There are 3 ways to turn a row about zero (a turn may also mirror it). The second row of each pair is the first, turned, with some noise. The first 27 pairs use one turn. New pairs use 3 turns, one after the other, and a turn may come again.
Known pairs, each followed by its turns in order:
[ 59 -29 -21 -50  -2  -9 -26  10]
[ -5  11   4  36 -35  67 -31   6] | Sapo

[ 47 -53  -1   0 -14  -6  -5 -16]
[ -9  -7 -40   4 -38  43   5 -17] | Sapo

[-21   7   6   4 -28  41   0 -19]
[ 12  21 -10   3 -11 -39 -27  13] | pamuv

[ 10  31 -13  -8   9 -44  -8  -1]
[-14 -15  51  -8   5  21  -5  -3] | Sapo

[-59   2 -10  23  11   6  -8 -11]
[-14  21  -3 -32  27 -32  16  26] | Sapo

[ -6 -12  -9  31  18 -21   5  37]
[ 33 -11  24   4  10  10 -28 -24] | fem

[  2 -18  18   6 -27   9   8  40]
[ 21   6   2  -1  34   6  23 -28] | fem

[ 22 -39 -16   1   7 -42 -41  -3]
[ 21 -49  23 -13  33  27  10  18] | pamuv

[-15 -19   0  17  24 -17 -25 -22]
[ 21  -3   0 -19 -18  15 -25  30] | fem

[ 31 -20 -59  29 -18  16  24 -59]
[ 10 -28 -56 -58   9  43 -31  -3] | Sapo

[-21   3 -59 -38  -7  37 -10  -8]
[ 41   3 -17  61 -19   6 -29  22] | pamuv

[-57  -1 -13  10   9 -37 -59  31]
[  3  -6 -30  17  72   7  28  42] | pamuv

[ 11   0   9   6 -25   0   4   2]
[ -3 -14  -8  -6   9   2  21 -12] | fem

[-6  4 13 -9 -2  0 18  2]
[ 15   6   7   0  -2 -10   1 -16] | Sapo

[  1  25 -13  24   0   1  -6  -5]
[  1 -19  -1  -4 -16 -23 -10 -11] | fem

[ 26  -9  20   1 -27  -8  -4  -3]
[ -4 -21   0  -7   8  16  35   2] | fem

[ 19 -58  21  16 -15 -38   8  59]
[ 12  16   8 -64  40  56   7 -12] | pamuv

[-16 -18  17  13  -5  12  -2 -18]
[ -8   9 -23 -13 -13 -21  10  -2] | Sapo

[  0  11   9  31  22  -1   6 -11]
[  1 -24   9 -14  11 -16 -23   9] | fem

[ 30  -5  10  -4 -20 -56  -5  12]
[  0 -19  27 -15  40  19  10 -37] | pamuv

[-19  20 -13  -3 -10  -2  17  51]
[ -5  47 -14  20  21  25   1 -10] | pamuv

[  2  -5   7 -39   4  28 -10  35]
[ 42  27 -13  10 -15  12  24  -3] | pamuv

[  6 -22 -14   4  16  -5  21   7]
[ -1  11 -13   3  16  21   8 -15] | Sapo

[ -3  13  -8  19  -9   6 -15   8]
[ 14 -10  -1  -9 -11 -18   3 -15] | fem

[-1 36 -6 -3 16 30  7 -7]
[-13  14   2  31 -31 -16   8   5] | pamuv

[ -9 -15  42 -32  59  23 -33  -4]
[14 42 40 -6  7 -8  1 69] | fem

[ -8  -7 -24 -10  25 -15  27   1]
[  5  21   7 -12  31  23  -3 -19] | Sapo

New pairs. What belongs after each?
[  3  37   9  -8 -28  -6  39  12]
[ -2  42  34   2 -34   6   7   4] | pamuv Sapo Sapo

[ 34  -1 -12 -18  -8  19  11  -4]
[ 19  -5  10 -11  21   9 -32  -8] | pamuv Sapo pamuv

[ -1   4  19  -9  -7  10  34 -45]
[-12  26  17  23 -10  27 -14  34] | fem pamuv pamuv

[  4  -1  -1   8  -1  -4  26 -16]
[ -1 -21   6  13  -4   8 -11  11] | fem fem Sapo

[  0 -48  -9  59  19 -17   6 -16]
[ 16 -56 -30  30  18  21  21 -18] | fem fem Sapo

[ -8  18  15  16 -16  53  18  -3]
[ 29  17   0 -35 -42 -18  -7 -10] | pamuv fem Sapo

[ -6   7  55  26  -3 -28   5 -13]
[-29  32  -4 -31 -17  28 -19  21] | Sapo pamuv Sapo

[ 15   8  40 -55 -59  19   8   4]
[ 38  34 -54 -32  22  17 -39   9] | pamuv fem pamuv

[ 24 -10 -47   1  15  -6 -49  19]
[-21 -21 -22 -42  40  24  15  -6] | pamuv Sapo Sapo

[-36  15  37 -10 -14  20  26 -59]
[  0 -47  28 -20 -16 -51 -20  27] | fem fem Sapo

[ 28   0   4  12   2  -4   6 -21]
[-15  19   6  19   5 -19  -2   1] | pamuv fem fem

[ -1   0   2  13   4  11 -20  -4]
[-10   1  -7   4  -7 -17  -7 -16] | pamuv fem Sapo

[ 30   4 -14  23 -46 -35   3   7]
[ 21 -13   8  20 -45  11 -41  19] | Sapo pamuv Sapo

[ 36  -7  -8 -45  -6  30 -13 -28]
[-32 -24  19  42   2   1  21 -29] | Sapo pamuv Sapo

[ -1 -10 -12 -18  15   7 -28   1]
[  0 -10  23 -12 -21   6  -8 -17] | Sapo fem Sapo

[-11 -20   2 -19  27   7 -34  29]
[-23  -4 -20  -7  -1 -38   3 -33] | fem pamuv pamuv

[  6  40  55  -1   6  -4 -50  19]
[  7  10   3 -62 -17  17 -49 -27] | fem pamuv Sapo

[ -9 -29  19 -18  -1 -30   1  24]
[ 17 -17 -34  -7   9   2  29 -19] | pamuv pamuv fem

[ 20 -10 -51  20  59  -3  42  11]
[-11  16  50  52  36  13  42 -17] | pamuv pamuv pamuv

[ 21  -1  11 -46 -14  -1   6  10]
[  6   3  -8 -33   0  31  25  12] | pamuv pamuv fem

[ -4  23 -35  -4 -38   5 -23  17]
[-14  24 -49 -11   7   0   3 -27] | pamuv pamuv pamuv

[-31  22 -47   7   0   6 -48  -7]
[ 14 -38  35 -47 -10  -6  33   1] | pamuv fem pamuv

[-12  30  14 -39   5   7   5  13]
[-15   5  29  -1 -24   2  18 -37] | fem Sapo Sapo

[  3  31 -44   9  15  -3  12 -20]
[  3  18  16 -13 -16  37 -30 -23] | Sapo pamuv pamuv

[-25  25  -2  17  -2   2   0  -6]
[  3  23  -2 -11 -12 -24  16   6] | Sapo fem pamuv

[ 28  -8 -18 -30 -16  14 -29 -17]
[-30  25  11  -7  18  15  27  24] | pamuv pamuv fem

[  3 -18   5 -13 -10 -27   0  -1]
[ 13 -26  16   0  -8   3   2  12] | fem pamuv Sapo

[  1   9  -4 -46   5  -6  36  22]
[-16  31  42 -12   1  21  20 -16] | fem Sapo Sapo

